All rows are made from the same 16 directions, up to rounding. Whole rows:
array([[ -4,  -3,   1, -19,   7,  25,   4,   2,   6, -10,   5,  23,  12,
         -9,   2,   6, -10,  12, -36,  -9, -11,   6, -18,   8,   9,  14,
         18,  27],
       [ 11, -15,  26,   8,   2, -16, -14,  15,   1,  -7, -19, -25, -10,
         18,  -4, -11,   8,   1,  20,  19, -17,  22,   9, -16,   8, -10,
          5, -19],
       [  0, -16,   6,   9,   2,   6,   9,  22,   2,  -7,   1,   1,  -6,
         -7,  18,   0,   3,  37, -21, -25,  -6,   7,  17,   8,   4,  -6,
          4,  14],
       [-24, -11,  20,   9,  -2,  26,   0,   2,   3,   0,   5,   6,   4,
         -2,  30,  18,  -3, -12,  12,   7,  -1,   1,  -2,  -1,  12, -15,
        -11,  -3],
       [  1,  10,   1,  17, -16,  -3,  19,  -1,   0,  21,   0,   0,   2,
          5,  11,  -7, -20,  -4,  -4, -13,  -2,  20, -23,  -7,  15,  28,
         37, -19],
       [ -4,   7,  20,  18,   5, -22,  24, -17,   6,  32, -10,  12,   7,
         -7,  22, -10, -13, -17,  -3,  -2,   5,  -3, -12, -25,  40,   4,
         -1,   6],
       [-14,   7,  -9,  12, -14,  40, -10,  10, -14,  15,  15,   3,  11,
         -2,  16,  15,  12,  19,  -1,  -6,  21,  11, -22,  31,   8,   0,
         12,   5],
       [ -6,   7, -25,  -3,   2, -10,  -5,  -9,  12, -29,  26,  11,  -5,
         -8,   3,  10, -10, -16,  10, -20,  11, -12,   8, -17,  10,   3,
         15, -14],
       [  6,  -3,  -1,  43, -12,  -8,  10,  -3, -10,  14, -12,   3, -16,
         -7,  -3,  18,  18,  17, -11,  -1, -21, -15,  25, -24,  -2,  -4,
          7,   2],
       [ -4,  -9,  26,  -6, -40,  14,   2,   7,   8, -27,  -9,   3, -10,
          1,  -7,  11,   0,  17, -13,   0, -16,  -1,   3, -17, -28,  -3,
        -15,   6],
       [ -6,  -1, -21,   2, -12,  -1, -26, -11,   1, -11,  28,  12,  -3,
          9, -11,  14,  13, -23,  18,  -1,  28,   0,  -1,  -3,   8,  -2,
         11, -13],
       [  1,   9,   0,  -9, -15, -18,   1,  -5, -24,   4,  -6,   1, -18,
        -11,  -1,  -7,  -5,  24,  -5, -15,  -5, -11,  39,   4, -21,  -2,
         17, -19],
       [  7,   3,  -9,  25,  16, -17, -14, -17,  -6,  21,  -1,  19,  -7,
          5, -12,  -7,  17, -22,  11,  28,   5, -18,  42,  -4,  19,  -8,
          7,  -6],
       [ -4,  13,  12, -36, -14,   5,  -4, -11,  19, -17,  -6,  -4,  38,
        -12,   3, -12, -18,  11,  -2,  14,  13,   9, -31,  10,  10,   6,
        -14,  17],
       [  3,   9,  12,  -5,   4,   9,  -6,   1, -13,  12,  -9,  28, -30,
          7, -17, -14,  14, -14, -21,   0,   6,  -8, -22, -11,  -3,   1,
         -3,   3],
       [ -9, -13,  13,   4,  16,  36,  -5,  21,  -2,  -7,  -6,   9, -15,
          4,   0,  17,  10, -16,  -5,  21, -26,  -2, -12,  -5,  -3, -11,
         -4,   5],
       [ -5,  25, -10, -15,   1, -19,   2,  12, -36,  16,  -6, -17, -15,
        -23,   9,   1,  -6,   9,  15, -11,   0,  -6,   1,   1,   2,  -8,
         29, -24],
       [  9,  21, -27,  -7, -11,   9, -26,  16, -10,  -4,  -1,  -4,   2,
         -3, -30,  -4,  14,  -1,  15,  37,   7,  -1,  -2,  22,  -7,   3,
         21, -12],
       [ -5,  11, -22,  22,   5, -22,  -4, -21, -19,  13,   0, -10,   4,
        -29,  13,  18,  17,  27,   7, -16,  10, -16,   3,  -7,  18, -12,
          8,  -8]])

The start of a row, then its end:
[  3, -14,   9,  10,   2, -22,   3, -10,   8,  -7, -12,   7,  -7,  -9,   1,
  -2,   5,   8, -15,  -8,  -9,   4, -11]	[-27,  15,   1,   5,  -6]
[  6,  15, -23, -18,   9, -27,   7,  -4,   3, -13,  -1,  20, -18, -25, -11,
 -23,  -4,   4, -15, -10,  11, -32,  20]	[  0, -13,  -3, -11,  -4]
[  6, -14,  37, -14,   5,   1, -25, -10, -16, -10, -27,  -9,  -6,   4, -20,
  14,  30,  21, -11,  17, -25,  -1,   3]	[-21,  -8, -24, -22,  25]
[ -1,  -9,  27,   3, -13, -17,  -1,   5,  -4,  23, -25,   3,  -5,   1,   9,
 -35,   2,   3,   8,  27,  10,  10,  16]	[ 16,   2,  -9, -10, -24]
[ -3,   4, -32,  10, -21,  11,  -6,  30,   9, -19,  26,  10,  -2, -12,  -2,
  17,   6,   3,   1,  -6,  16,   0,  -2]	[ 3, 14,  2, 26,  5]
[ -4, -12,   2,   0,  26,  15,   3,  -1,   1,  -5,  -1,   3, -18,  13,  -3,
   4,   2, -26,   3,   4, -17, -12,   4]	[  0, -27,  -7, -25,  -9]
[ -6, -22,   5,  11, -30,   5,   1,  21,  23, -30,  -1,  -7,   5,  -8,   3,
  19,   1,   5,   9,  21, -15,   5,  12]	[ -9,  -5, -10,  -7,  -2]
[ 16,  31, -17,   7,   0, -16,   6, -15, -21,  14,   2, -27,  -6,  11, -17,
   6,  -2,  -1,  17, -13,  -5, -18,  22]	[-11, -23,   5,   3,  -2]
[  2,  20, -15,   0,   8,   1,  -7,  22, -20,   6,   4,  -8, -16, -11,   2,
  -2,  13,  13,   6, -14,  16,  -5, -12]	[  5,   9, -10,  11,  -1]
[  3,   9,   1, -16,  23,   6,   1, -22,  16, -15,   9,   5,  30,  -3,  13,
  -9, -18,  22, -15, -18,   5,  -4,  11]	[ 9, 17,  7, -7, 30]
[ 11, -20, -14,  13,  15,  -2, -20,  13,  10, -16,  15, -15,  -8,  29, -15,
   3,  14, -19,  21,   3,   1,  20,   2]	[ -1,   0,   1,   8, -15]
[ 11,   6, -27,  25,  -9, -15,   1,  -8,  18, -11,  13, -17,  18,   0,  -2,
   5,   0,  10,  18,  -1,   9,  -7,  27]	[ 0,  3,  4, -2,  1]
[  1,  35,  13,  -9, -11,  23, -15,  20, -29,   4,  14,   0, -18,  15,  10,
  -8,  -9,  18,   2, -31,  13,  16,  -1]	[-2, 20,  8, 52, -5]
[-19,  -1,  -5, -26, -22,   1,  21,  -2,  -2,   8,  -9,  21,   5, -29,   3,
   3, -26, -14, -16,  15, -13,  -2, -20]	[ 13, -16,  15,  17, -19]
[  0,  15,  14,   9, -18,   7,  10, -13,  16,  11,   5,  17,   2,  26,  -6,
 -13, -20, -48,  16,  26,   5,  -9,  16]	[-10,  -3,  13, -10,  -6]
[-12,  10,   5, -33, -18,   9,  -8, -31,  12, -21,  21,  11,  24,   2,  11,
  -6, -22,   8,  -4, -24,  29,   3,  -6]	[11, -3, 11, -8,  4]
[ -9, -19,  26,  -6, -19,   5,   8, -25, -13,  27,  -7,  30, -10,  13, -10,
   8,   3, -19, -29,  -3,  -6,   6, -12]	[ -8, -16,  11,  -2,   5]
[-12, -21,  19, -35, -22, -15,  12,  11,  12,  -5,  -6,  14,  10, -18,   6,
  -5, -15,  -5, -14,   8,   5,  12, -10]	[ 5,  4, -3, -6, 10]
[-18, -33,  -8,  27, -13,  -9,   2,  17,   1,  -2,  -5,  15, -33, -19,  10,
  11,  22, -10,   3,   9,  -1,  -7,   1]	[ -5, -10, -20, -10, -38]
[ 14,  18,  -3,  16,   9,  17,   5,  30,  -3,   4,   8, -22, -13,  25,   0,
  -8,  -3,  -1,  12, -15,   0,  10,  -9]	[-2,  1,  8, 11,  1]
[ 19,  -9,   0,   8,  -6, -21,   4,  -5,   6,  11, -13, -26,  16,  15, -18,
  -7,   1,   4,   4,  11,  -9,  20,  -5]	[ 1, -7, 14,  1,  1]
[ -2, -10,  35,  16, -13,   2,  18, -12,   9, -13, -10,   7,  -6,   0,  20,
   5, -13,  27, -23, -23, -26,  -4,  27]	[-30,   0,   1,  -4,  10]
[ 16,  36,  -7,   7,   0,   4,   3,   9,  -7,  17,  -4, -10,   6,   9, -18,
  -6,  -3, -12,  15,  25,  -4, -14,  16]	[-1,  3,  5,  7, 17]
[ 23,  17,  -7,  11,   1,  -2,  -6,  14, -15,   5,  -7,  -3, -22,   4, -27,
  -3,  25,  24, -23, -18,   1,  -2, -21]	[-19,   3,   5,  12,  22]
[ -6, -19,  28,  24,  27,   2,  -4, -18,   9,   4,  -2, -13,   6,  18,  27,
   1,   6,  -4,  17,  -5,  -1,   6,   7]	[-12,  18, -16, -29,  -2]
[  6, -16,   9,  -9,   1,  21,  -9,  42,   2, -14,  -3, -19,   6,   5,  -6,
  10,  14,  20,  -5,   8, -10,  22, -14]	[ 12,   1, -10,  -2,  29]
[-10,  17,  -7,  -5,  31,  -4,  10, -37,  10,  -7,   7,   9,   9, -11,  23,
  -8, -25, -11,   4, -18,   3, -21,  -1]	[ -8,  10,   6,  -9, -13]
[  4,   2,  -5,   3, -12, -17,   7, -14,   5,   9,   3, -16,  20,   5,  -1,
   2, -10,  -6,  14,   3,   5,   8,   3]	[ 1,  0,  9,  2, -3]
[ -4,   1, -24,   1, -10,   2,  16,  29,   8,  -3,  17,  23, -20, -11,   3,
  -9,  -7,  -8, -15, -21,  19,  -3, -13]	[ 9, -2,  9, 12, -7]
[-10,  11, -12, -10,  -3,  21,   1, -13,  -6,  -9,  21,  15,  -5,  -2,  -5,
  27,   0, -10,  -9, -20,   4, -24,  -1]	[ -7, -17,  -1, -11,  20]
[  3, -13,  -9,   7,  16,  -2,   4,   4,  -9,  19, -17, -10,   8, -14, -13,
  18,  26,   5,  -5,  27, -14, -16,   4]	[ 13, -14, -19, -33,  27]
[  6,   2,  12, -12, -36, -13, -18,  20,  15, -32,   7,  -3,   6,  -1,  -7,
  -4,   2,  16,  11,   9,  16,   6,  28]	[-10,  16, -12,   4,  14]
[ -5, -13,  -7,  20,   4,  20,   4,  14,  -6,   9,  -4, -31,  -8,  11,   0,
  19,  16,  -9,  18,   4, -10,  10, -38]	[  7, -28,  -5, -21, -18]
[ -8,  -9,  10,  16,  22, -11,   8, -28,   5,  -7,   3,  24, -11,  -8,  22,
   3,  -8,   1, -14, -24, -13, -18,  31]	[-27,  17,  -4,   3,  -5]
[ -7,  14,  -6,  25,   9,  16,  10,  -2,   3,   1,  -9,  -1,  15, -30,  21,
  18,   4,  27,  -9,   3, -12, -18, -12]	[-8, 24, -7, -2, 19]
[  1,  12, -26,  10,   1,  30,   6,   6,   4,   0,   2,  -6,   2,   4, -10,
   2,  -3,  -8,   7,  17,  -9, -10,  -8]	[ 24, -34,  11,  -9, -13]
[ -1,   0,  28,  13,   2,  -1,   7,   8,  -9,   9, -19,   2, -20,   2,  19,
 -19,  -8,  14,  -6,  -7, -16,  11,   1]	[-12,  11,   3,  20, -25]
[ 18,  -5,  14,  20,   1, -17,   4,  -2,  13,  15, -24,  -8,  13,   5,  -6,
 -25,  10,  16,  -7,  19,   0,  11,  -5]	[ -1,  15,   4, -14,  11]
[  8,   7, -23,   4,  -1,  -4, -25, -15,   4, -14,  17,  -8,   7,  12, -24,
  12,  19, -11,  23,  13,  15, -13,  20]	[ -1,  -8,  -8, -13,   6]
[ -8,   1,  -3,  32,   1,  23,  15,  -6,   8,  17,  11,  12, -10,  19,  22,
 -17,  -8, -14,   9,  -8,  15,  -9,  20]	[ 22, -19,   6, -22, -25]
[ -8,   4,   8,  11, -11,   4,   7, -41,  12,  -8,   1,   1,   6,   6,  13,
   0, -15,   1,  -1, -20,   0,  -1, -19]	[-17,  -9,  16,  -9, -24]
[ -4,  17,   7,  -1, -12, -11,  22,  -5,   9,   2,  -8,   5,   2, -20,  19,
 -19, -15,  18,  -9, -16,  14, -15,  -4]	[ -4,   2,   0, -20,   2]
[ -1,  -3,   4,  -5,  13,  12,  15, -16,  21, -12,  12,  18,  13,   8,   4,
   4, -19, -13, -16,  -8, -10, -13,  18]	[ -5,  -3,   9, -16,  27]
[  1,  -3,   9,  -1,  16,  -3, -11, -32,   6,  -9, -19,   4,  27, -18,   7,
  -5,   2,  34, -13,  18, -15,  -7,  18]	[ 6, 14, -4, -6,  9]
